There are 5 ways to turn a row about zero (a turn may also mirror it). The second row of each pair is the first, turned, with some noise. The first 45 pairs use one turn. New pairs use 2 turns, one after the other, and a turn may come again.
(in the rows, 128 means zero)
Known pairs, each followed by its turns in order:
[ 93 107  95 125 120 107  97 172]
[114 168 129 169 156 144  91 119] => (1)

[138 113 159 164 139  86 113 161]
[ 87 112 136 133 174 100 117  99] => (1)

[101 174 130 161 106 141  90 177]
[180 121 121 175 173 113 107 155] => (0)

[178 144 132 106  88  85 111 146]
[118 133  63 157 144 144 167 117] => (0)

[123 156 159 103 102 137  94 150]
[ 99 154 132 109 151 166 161 135] => (1)

[147  77 104 168 127 160 128 136]
[151  91 150 147 140 187 114 129] => (3)

[141  92  97 159  82 158 173 173]
[130 186 119 112  88  96  97  75] => (1)

[145 173 134  98 166 108 172  91]
[127 182 158 104  96  83 111 155] => (4)

[129 108 133 179  85 157 179 161]
[176 131  74 178 105 159 144 131] => (4)

[180 112  88 179  95  97 137  79]
[ 67  79 107 131 174 169  92 135] => (3)

[177 173 173 111 149 109 161 100]
[ 93 119  85 111 124 110 144  57] => (2)

[127  95  87 172  96  94 100  85]
[109 116 192 116 113 183 148 149] => (2)

[150 174 106  77 134 170  98  81]
[180 155 136 150 110 126 162  53] => (2)

[ 90 141 141 124 148 160 161 121]
[124 100 175 115 125 135 121 156] => (0)

[108 148 117 169 113 103  96 178]
[ 89  92 108 137 104 151 183 117] => (4)

[107 165 126 152 180 104 121 103]
[132  88 106 133 156 107 119 179] => (1)

[100 152 154 146 149  88 123 160]
[165  85 120 166 114 137 112 122] => (0)

[152 144 138 100 149 104  99 146]
[138 116 124 120 109 125  83  86] => (2)

[145 146  90 162 174  93 144 117]
[ 72 161 132 147 139 175 107 103] => (2)

[144 123 168 105 146  87  88 119]
[134 112 121  86  84 133  98  98] => (2)

[169 148 136 105  90 154 104 116]
[137  93 153 158 154  99 124 165] => (4)

[ 84 159 141 126 133 107 134  96]
[ 98 148 107 139 114  97 140  93] => (3)

[178  82 127 165  81 100 178 177]
[192 154  83  87 120 143 200 124] => (0)

[139  93 135 165 170 142 127 100]
[135 147 169 112  98  98 128  95] => (0)

[ 83  91 155 106  92 169 124 162]
[178  96 149 153 144 166 138  74] => (4)

[ 79 154 139 136 157 120 159 168]
[167 126 100 121  77 102 136  97] => (3)

[113 135 156  76 106  91 167  81]
[ 75  93 110 129  83 153 152 162] => (0)

[170 120 139 160  80 119 107  83]
[135 103  86 139 176  83 139 156] => (4)

[178  85 151  86 141 151  93 156]
[167 135 154  73 138  81  93 104] => (2)

[131 110 136 175  81 118 106  79]
[ 79 137 137 149 156 168  97  94] => (3)

[151 167  87 119 129 115 161 124]
[109  84 109 106 136  91 124 149] => (3)

[136 140  98 140 101 106 157  97]
[181 136 145 115 131  98 123 136] => (1)

[179 157  85 169 115 117 159  84]
[ 61  62 112 103 137 140 108 134] => (3)

[158 146 100  81 142 128 103 171]
[131 160  97 171 142 145 177 118] => (1)

[156 140 134 127  97 132 175 130]
[131 119 120 110 136 128 185 151] => (0)

[178 123 125  89 158 110 170 174]
[163 117  95  94 112 122 127 197] => (3)

[ 88 127  99  92 123 180 145  98]
[ 84 130 157  89 144 136  99 171] => (0)

[117 174 117 159 120 149 177 164]
[136 154 125 174  79 156 165 147] => (4)

[139 156 128  80 102 159 105 120]
[135 155 129 122 117 168 178 147] => (1)

[138 115  91 151 155 149 120 143]
[153  83 140 129 135 152 148 127] => (3)

[153 146  92 165 123 119 141 131]
[102 136  94 151 112 127 127 160] => (4)

[107 165 125 159 131 126 148 106]
[ 95 137 112 161 114 143 155 129] => (2)

[122 137 131 125 143 125 132 163]
[116 135  98 129 146 130 123 118] => (1)

[140 162 130 145 105 177 129 142]
[144 123 142 168 136 144 154 163] => (4)

[ 98 139  87 171 157 140 146 145]
[106 174 123 179 143 146 117 159] => (2)

New pairs, each followed by its turns in order:
[119 158 167  77 116  93 128 149]
[126 165 156 138 150 107 147 184] => (0) (2)

[ 99 162  82  87 133 150  77 168]
[ 77 109  90  66 137 141 105  84] => (3) (2)

[166  96 134  95 163 151 179 109]
[141 160  86 138 138 164 117  72] => (2) (2)

[169 172  86 104  84 124  85 111]
[189 144  83 105 173  95 137 151] => (2) (4)

[169 155 143  91  87 124  80  82]
[186 137 105 137 160  65  97 126] => (2) (4)

[105 134  79 141 166 164 158 177]
[164 156 123  67 125 107  98  80] => (0) (2)

[ 93 130 176 101 134 156 121 168]
[185 166 120 161 134 136 150 147] => (1) (2)

[125 148 169 129  91 142 166 137]
[138 128 143 107 131  80 150  93] => (4) (1)

[ 80 157  92  85 153 169 136 105]
[117 141  58 133 113 155  72 114] => (3) (3)

[152 164 123 154  91 167 177 163]
[142 197 156 148 178 135 111 140] => (3) (3)

[166 167 145  81 137 150 157 116]
[139  95 143 143  74 123 147  79] => (3) (4)

[119 109 109 170  79  84 174 121]
[173 137 183  98 114 172  94 136] => (2) (0)

[132 153 160 158 121 170 103 132]
[159 145 117 144 114  76 114 118] => (1) (3)

[135  99 170 133 107 179  99  99]
[122 155  96 106 124  95  85 176] => (2) (3)

[154 175 130 157 115 127 121 149]
[121 115  89 149 147 158 104 112] => (1) (2)

[161  82 117  97 170 131 179 104]
[131 101  93 174  89 189 127 121] => (3) (4)

[103 116 132  97 147 150 155 142]
[111 126 148 106 118 133 165 151] => (4) (1)

[178 128 157 150 151 123  82 145]
[ 61 107 109 119 113 154 134 110] => (0) (3)

[169 117 165 109 137 132 135 112]
[145 117 121  78 118 132 106 135] => (0) (1)

[179 131 171 157 133 119 105 131]
[140 100 125 117 102  78 167 136] => (0) (0)

[137 177  81 106 120 111 132 109]
[159 141  69 160 141 118 141 125] => (3) (3)

[109 101  94 151 106  94 134 141]
[154 168 133 159 129 127 160 124] => (0) (1)

[ 99 177 112  92 159  89  79  90]
[146 158 172  84 111 103 164  69] => (4) (4)

[134 129 167  87 132 144 126 105]
[159 122 158 140 118 126 118 175] => (0) (0)

[136 113  98 178 127 168 152 144]
[143  99 110 136 155 137 182 104] => (0) (1)

[170  87 107 122 102 152  80 172]
[114 174 112 179 110 132 141  65] => (0) (2)

[ 84 179 165 104 138 132 147  86]
[106 159  98 196 124 123  93 133] => (2) (4)

[ 85 105 106 172 109 159 123 108]
[108 190 122 161 135 142 150 118] => (4) (2)

[177 146  77  90 179  77 101 154]
[ 81  94 134 207 149 136 187 123] => (0) (3)

[159 155 179 164 130  86 159 155]
[ 72 149  96 122 177 149  98 152] => (3) (0)

[121 173  93 130  98 170 115  96]
[165  88 116 143 114 161  88  90] => (0) (0)

[103 148 134 131  84 175 161 116]
[ 93 134  81 129 154 138 123  78] => (0) (1)

[111 114 140 127  92 166  78  90]
[180 101 159 147 121 147 174 115] => (1) (4)

[ 79 153 166 129  89 125 101  94]
[ 78 181 133 129 164  99  94 115] => (0) (1)

[174 177 154 172  76  91 175 105]
[118 174  62 117 128  99 153 201] => (1) (3)

[ 81  84 117  78  90 120 166  95]
[ 80 112  73 112 119 142 193 144] => (3) (4)

[114 152  86 137 179 118  95 149]
[112 105  90 154 117 143 127 187] => (3) (3)

[174  87 154  96 101 148 158 164]
[172 145 172  63 143 133 118 130] => (3) (3)

[169 178 152 146 134 145 124 127]
[115  97 116 142 160  91  87 144] => (4) (2)

[115 166 123 113 108 102  99 161]
[130  99  78 131 165 134 128 127] => (2) (4)

[102 151 101 105 166 150 141 151]
[ 81 129 118 167 128 158 115 145] => (1) (4)

[138 163  89 100 113  87 118 177]
[ 86 109 141  77  97 108  75 123] => (3) (4)

[148 177 169 170  77 149 114 166]
[162 108  46 159 133 157 120 106] => (1) (2)

[136 107 117 154 101  80 148 144]
[155 163 170 135 115 146 112 116] => (3) (2)

[178 142  89 175 104 173  91  93]
[ 79  94  61 111  99 101 170 138] => (2) (2)

[179 131 171 169  99 179  87  99]
[128 189 186 144  62 106 154 115] => (3) (3)

[177 178  87 113 179  79 100 105]
[134 164 145 137 229 105 161 143] => (2) (4)

[149 177 129 118  79 179  94 174]
[118 107 129 109  77  42 124 121] => (1) (3)

[165  88  85 140 157 106 129  88]
[162  95 111 126 124 186 166 100] => (0) (2)

[126 132 112 173  78 125 175 141]
[ 94 164 113 100 169  91 151 141] => (1) (3)

[159 163 156 134 101  89 128 146]
[134 172 149  87 102 114 105 130] => (1) (4)

[154 179  93  79 150 157  96 134]
[110 178 135  73 148 170 138 107] => (0) (4)

[ 87 152  93 153 109 127 109 147]
[128 137 169 126 118 135  70 110] => (0) (2)

[107 165  89 132 117 171  92 163]
[115 114 101  50 119 134 131 105] => (3) (2)

[163 137 148 148  77 126 168 147]
[ 95 160 149 155 140 175 148 143] => (3) (1)

[146  94 104 169 130 104 101 127]
[157 117  99 120  93  91 124 145] => (2) (2)

[159 116 142 167  92 154  77 155]
[102 147 119 115  86 113 157 195] => (0) (4)

[ 88 171 115 174 173  97 173 115]
[181 173  97  68 150 137 133 154] => (4) (1)

